The groups are shells around one centre, one inside the other: the same stretched ball of 7 dimensions in 6 sizes.
Known rows, each followed by its group:
[-16   6   3  -6  22 -32  20   6   3  11 -41  14   2 -23  -5]
J_798
[-41  15  15  -9  13 -24  27  19  -1 -16 -22  24  18 -33  27]
J_495
[-43  55  31  -3  26  -4  38 -26  21  36 -22 -17 -26  10 -18]
J_958
[-35  53   6  -4   1  -7  16 -14  24  38 -30  -2 -23  14 -14]
J_360
[-33  33   9   8  33 -44  22  11  11  20 -21  41   9 -30  23]
J_958
[-12 -26  -2 -16 -13 -27   7  44  -9 -48 -23  25  34 -41  27]
J_495
[-24  24  17  -4 -13 -16   9  18  18 -12   4   4   7  -2  14]
J_495
[-14  19 -22 -12 -11  23   2 -23   6  47 -58 -29 -49  20 -65]
J_460
[-41  17  12 -34 -13  11  30  -9  -1  -8 -59 -27 -11   3 -18]
J_360
[-16  42  17  -6  -2 -23  20   2  32  14 -19   0  -2   9   5]
J_495
[-21  29 -15  -3   5 -11  11   0  12  33 -44  17 -15  -8 -12]
J_958
[-54  55  42  -6  18 -43  38   5  24  -3 -10  19  19 -10  41]
J_798
[ -6  20 -16   1  11  -5   8 -12  11  47 -44  -3 -33   1 -41]
J_958
[-58  51  41 -24 -17   9  31 -15  19  -5 -18 -38 -14  26  -7]
J_360
[-34  50  20 -21  -3 -14  36 -10  27  13 -47  -9  -4  11   3]
J_460
[  6 -20 -22   2  16 -31   6  31  -5  -1 -34  39  13 -46   5]
J_460
[-39  -6  14 -22 -10 -13  19  25 -10 -40 -25   5  21 -27  18]
J_798
[-37 -13   4 -19   8 -22  22  24 -18 -31 -41  21  22 -43  18]
J_798
[-17  -9 -12 -20 -26  30  -1  -2  -8   1 -37 -34 -30   6 -50]
J_798
[-13  -7   0 -19   0   2  19   0  -4  -1 -46 -20 -12  -9 -30]
J_460
[-45  39  46 -18  10 -43  41   9  21 -21 -20   5  26  -8  37]
J_340
[-36   3  32 -19  18 -42  39  23  -2 -39 -28  17  36 -38  38]
J_958
[ -9 -28 -33 -10 -19  13 -14  18 -19  -1 -38   1 -16 -20 -36]
J_460
[ -4   0  -9 -12 -30  -2  -4  20  10  -9 -19  -4  -2  -1 -10]
J_460
[-17  44  -1  -5   8 -10  21 -14  25  43 -45  -1 -24   9 -20]
J_798
[-42  47  12 -10  28 -12  37 -24  12  41 -56  -3 -23  -1 -18]
J_340
[-11 -31 -14 -10 -11  -8  -6  26 -17 -20 -27   5   2 -28 -16]
J_495
[-29   8  -4  -1  26 -10  18  -2  -8  23 -38  11 -16 -25 -20]
J_495
[-33  26  27 -28 -12  -9  34   2  15 -18 -38 -18   7   3   6]
J_495
[-44  59  38  -7   5 -22  30  -9  31  12 -10  -8  -4  15  10]
J_340
[-11  14 -28  -3   8  12   5 -16   1  52 -57  -6 -43  -1 -54]
J_798
[-16 -17   0 -15 -20 -11   3  34  -5 -37 -14   9  18 -25  12]
J_340
[-19   1  -2  -4  -5  -5  -1   5  -1   7 -20  -8 -15  -4 -27]
J_495
[ -9 -22   7 -13  10 -33  21  31  -7 -33 -28  18  27 -42  18]
J_958
[-13   2   8 -23   2 -13  27   1   4  -4 -53 -15  -2  -8 -16]
J_360
[ -5  -9 -21 -22 -38  34  -9  -5  -2   9 -44 -43 -38  20 -64]
J_360
[-27  20 -14 -11  19  -2  20 -20  -2  45 -72  -4 -32  -6 -42]
J_798
[-35  13 -10 -22 -22  44   5 -25  -7  26 -50 -48 -51  22 -68]
J_958
[-33  60  19  -1  14 -27  31   0  32  23 -20  20   1  -3  22]
J_958
[-22 -15  28 -11  -3 -36  14  36  -1 -50   4   8  33 -29  27]
J_958
[-18  -9   8 -11  13 -59  27  51   0 -46 -26  59  57 -61  66]
J_360
[-32 -11 -19  -5   3  -5  -2  16 -21   2 -36  20  -6 -32 -13]
J_958
[ -9   2  -2 -23   3 -20  28   9   5  -4 -62   3   7 -19  -3]
J_360
[-16  -9  -2 -26 -20   2  11   9  -4 -16 -46 -18  -4  -6 -20]
J_340
[-17  61  36 -10 -10 -16  32  -1  49   7  -4 -13   1  22  16]
J_360
[-45  10  16 -10   3   5  15  -4  -8   0 -18 -19 -17  -4 -24]
J_460
[-16  21  24  -1  20 -39  32  24  19 -14  -6  28  26 -30  38]
J_495
[-28   7  34 -11  -1 -47  24  41  11 -52   5  27  47 -33  58]
J_340
[  6 -16  -4  -3   2 -47  11  51   7 -35 -13  47  42 -48  44]
J_460
[-36   4   9  -8   1  -1  14  12  -7 -12 -15   2  -1 -21  -2]
J_460
[-31  11  22 -12  19 -54  34  30   6 -29 -29  38  41 -42  50]
J_340
[-61  50  30 -15  11   7  37 -22   8  18 -32 -21 -21   8 -13]
J_360
[-36  44  21  -1  12  -9  26  -5  19  18 -11   0 -10  -1   1]
J_340
[-45  24   6 -12   7  19  21 -20  -5  24 -40 -22 -33   2 -38]
J_460
[-17  18 -15 -14   1  -1  19  -2   6  22 -59   5 -15 -10 -17]
J_340
[-38   5  19 -18 -11  -8  19  18  -2 -31 -16  -2  13 -16  12]
J_340
[-23  23  -2 -13  18  -1  27 -21   5  37 -63 -13 -29  -1 -38]
J_495
[ -9  10  24  -3   5 -57  20  40  21 -33   1  35  44 -31  53]
J_798
[ -3  16 -10 -22 -11  10  23  -5  14  16 -60 -17 -18   4 -28]
J_360
[-11 -11 -25 -15  -4   6  10  12 -10   3 -54   9  -8 -26 -18]
J_798

New rows, each followed by its group:
[ -8 -15 -24 -21 -18  35   3  -7 -12  13 -56 -33 -37   1 -62]
J_360
[ -8 -12 -19 -24 -29  29   3   4  -6  -3 -47 -26 -23   0 -42]
J_958
[-46  38  16  -5  48 -34  44 -12   4  30 -55  22  -3 -27   6]
J_360
[  2   7  -3  -8   6 -36  21  25  17  -5 -35  28  20 -27  21]
J_798
[-26  10  28 -20  -4 -42  31  34  13 -45 -19  21  43 -28  50]
J_495
[-58  80  50 -10  24 -22  49 -29  34  30 -25 -15 -13  20   5]
J_460
[-25  29   0  -9  14 -15  21 -13  11  34 -53  -3 -19   0 -23]
J_495
[-29  -4  23 -18 -14 -12  14  22   0 -39  -7  -9  15 -13   9]
J_340
[ 12 -21 -19 -14  -6 -16   7  22   1  -6 -48   8   4 -23 -13]
J_360
[-44  58  34  -6  38 -29  48 -22  23  33 -37   0 -10  -1   1]
J_460
[-13   1 -23  -9   6   4   6  -8  -6  33 -59  -6 -31  -9 -46]
J_340
[-11  -9  -6  -7  -4  -3   1   8  -4   3 -26  -9 -13  -9 -29]
J_340
[-27  30  38 -29 -19 -15  34   6  26 -27 -24 -24  13  12  14]
J_958
[  6   2 -20   1  -6   2  -4   6   9  25 -26  -2 -23  -3 -35]
J_460
[-21  12  20 -22 -20 -23  21  26  15 -37 -19   3  26 -10  28]
J_495
[-36  43  18 -18   3 -28  35   5  22   1 -42  14  13  -8  25]
J_958
[-38  16   7  -8  30 -22  32   2  -5   9 -45  20   2 -32   4]
J_340
[-36  21  40 -14  -8 -10  23   6  14 -23   3 -24   4   6   3]
J_798
[-15  20 -15  -9  12 -15  21   0   8  28 -59  18 -10 -18 -10]
J_495
[  2 -17 -15  -8 -21   0  -8  21  -1  -8 -20  -4  -7 -10 -22]
J_495
[-46  11 -11 -15  18   2  21 -13 -18  25 -68   2 -23 -20 -31]
J_460
[-37  58  48   0  21 -46  43  13  36  -7   8  23  27 -12  53]
J_460
[-33  38  35  -8  29 -45  47  12  21  -8 -21  26  26 -26  43]
J_495
[-15   5 -33  -9 -15  30  -4  -8  -6  34 -50 -14 -42   3 -55]
J_958
[-30  53  36 -10   8 -37  37   2  35   3 -19   5  13   3  28]
J_340
[-17   6 -15 -17  -3   5  18   5  -1   8 -54   3 -10 -16 -15]
J_495
[-23  42   7  -6  18  -6  25 -27  20  50 -48 -18 -35  14 -38]
J_460
[-31  40   8   0  16 -24  20  -6  18  31 -31  11 -11  -3  -4]
J_495
[-16  -4  16 -22  -2 -18  24  14   3 -24 -34  -9  12 -15   1]
J_798
[-30  44  45 -20 -14 -22  35  10  34 -24  -6 -13  19  10  30]
J_798
[-36  17  -5 -24 -12   3  18  -2  -1   5 -58  -6 -11  -4 -15]
J_460
[  0 -27 -21 -12 -13 -10  -3  27  -9 -14 -38  10   4 -26 -12]
J_340
[-57  69  42  -6  29 -33  46 -16  27  24 -26   6  -1   2  19]
J_798
[-15  22  21   0  29 -56  35  25  19  -9 -18  41  33 -38  45]
J_495
[-28  52  30  -5  10 -28  37   6  33   4 -11  12  11  -4  29]
J_340
[ -8 -19  -8 -24  -8 -21  17  26  -5 -27 -53  11  19 -30   7]
J_958
[ -5  -5 -26 -10  -9  30  -1 -11  -6  31 -47 -28 -45   5 -66]
J_460
[-44  53  39  -1  11 -27  28   0  27   5   4   3   4   3  20]
J_495
[-37  44  37   4  32 -50  35   8  23   5  -5  25  17 -18  34]
J_495
[ -7   3   3 -15 -15 -28  15  35  13 -29 -23  22  28 -24  31]
J_798
[ -4  29  17  -2  12 -40  26  13  31   6 -19  15  13  -9  19]
J_460
[ -5   0 -33 -13  -8  18   3  -6  -3  32 -62 -10 -34  -3 -50]
J_495
[-23 -19  10 -14  -3 -49  12  49  -7 -53 -17  38  48 -48  48]
J_460
[-62  49  40 -20  16 -15  42 -20  12   9 -39 -18  -8   6  -2]
J_495
[ -8 -24 -33 -14 -17   0  -7  21 -15  -4 -51  11  -5 -25 -21]
J_460
[-41  63  57 -14  -3 -22  40  -5  40  -7   1 -21   7  21  22]
J_798
[-53  58  30  -5   6  -1  24 -22  21  29 -13 -21 -26  20 -17]
J_460
[  4  -5   3 -17 -14 -14  15  23  13 -21 -27  -2  12 -13   3]
J_798
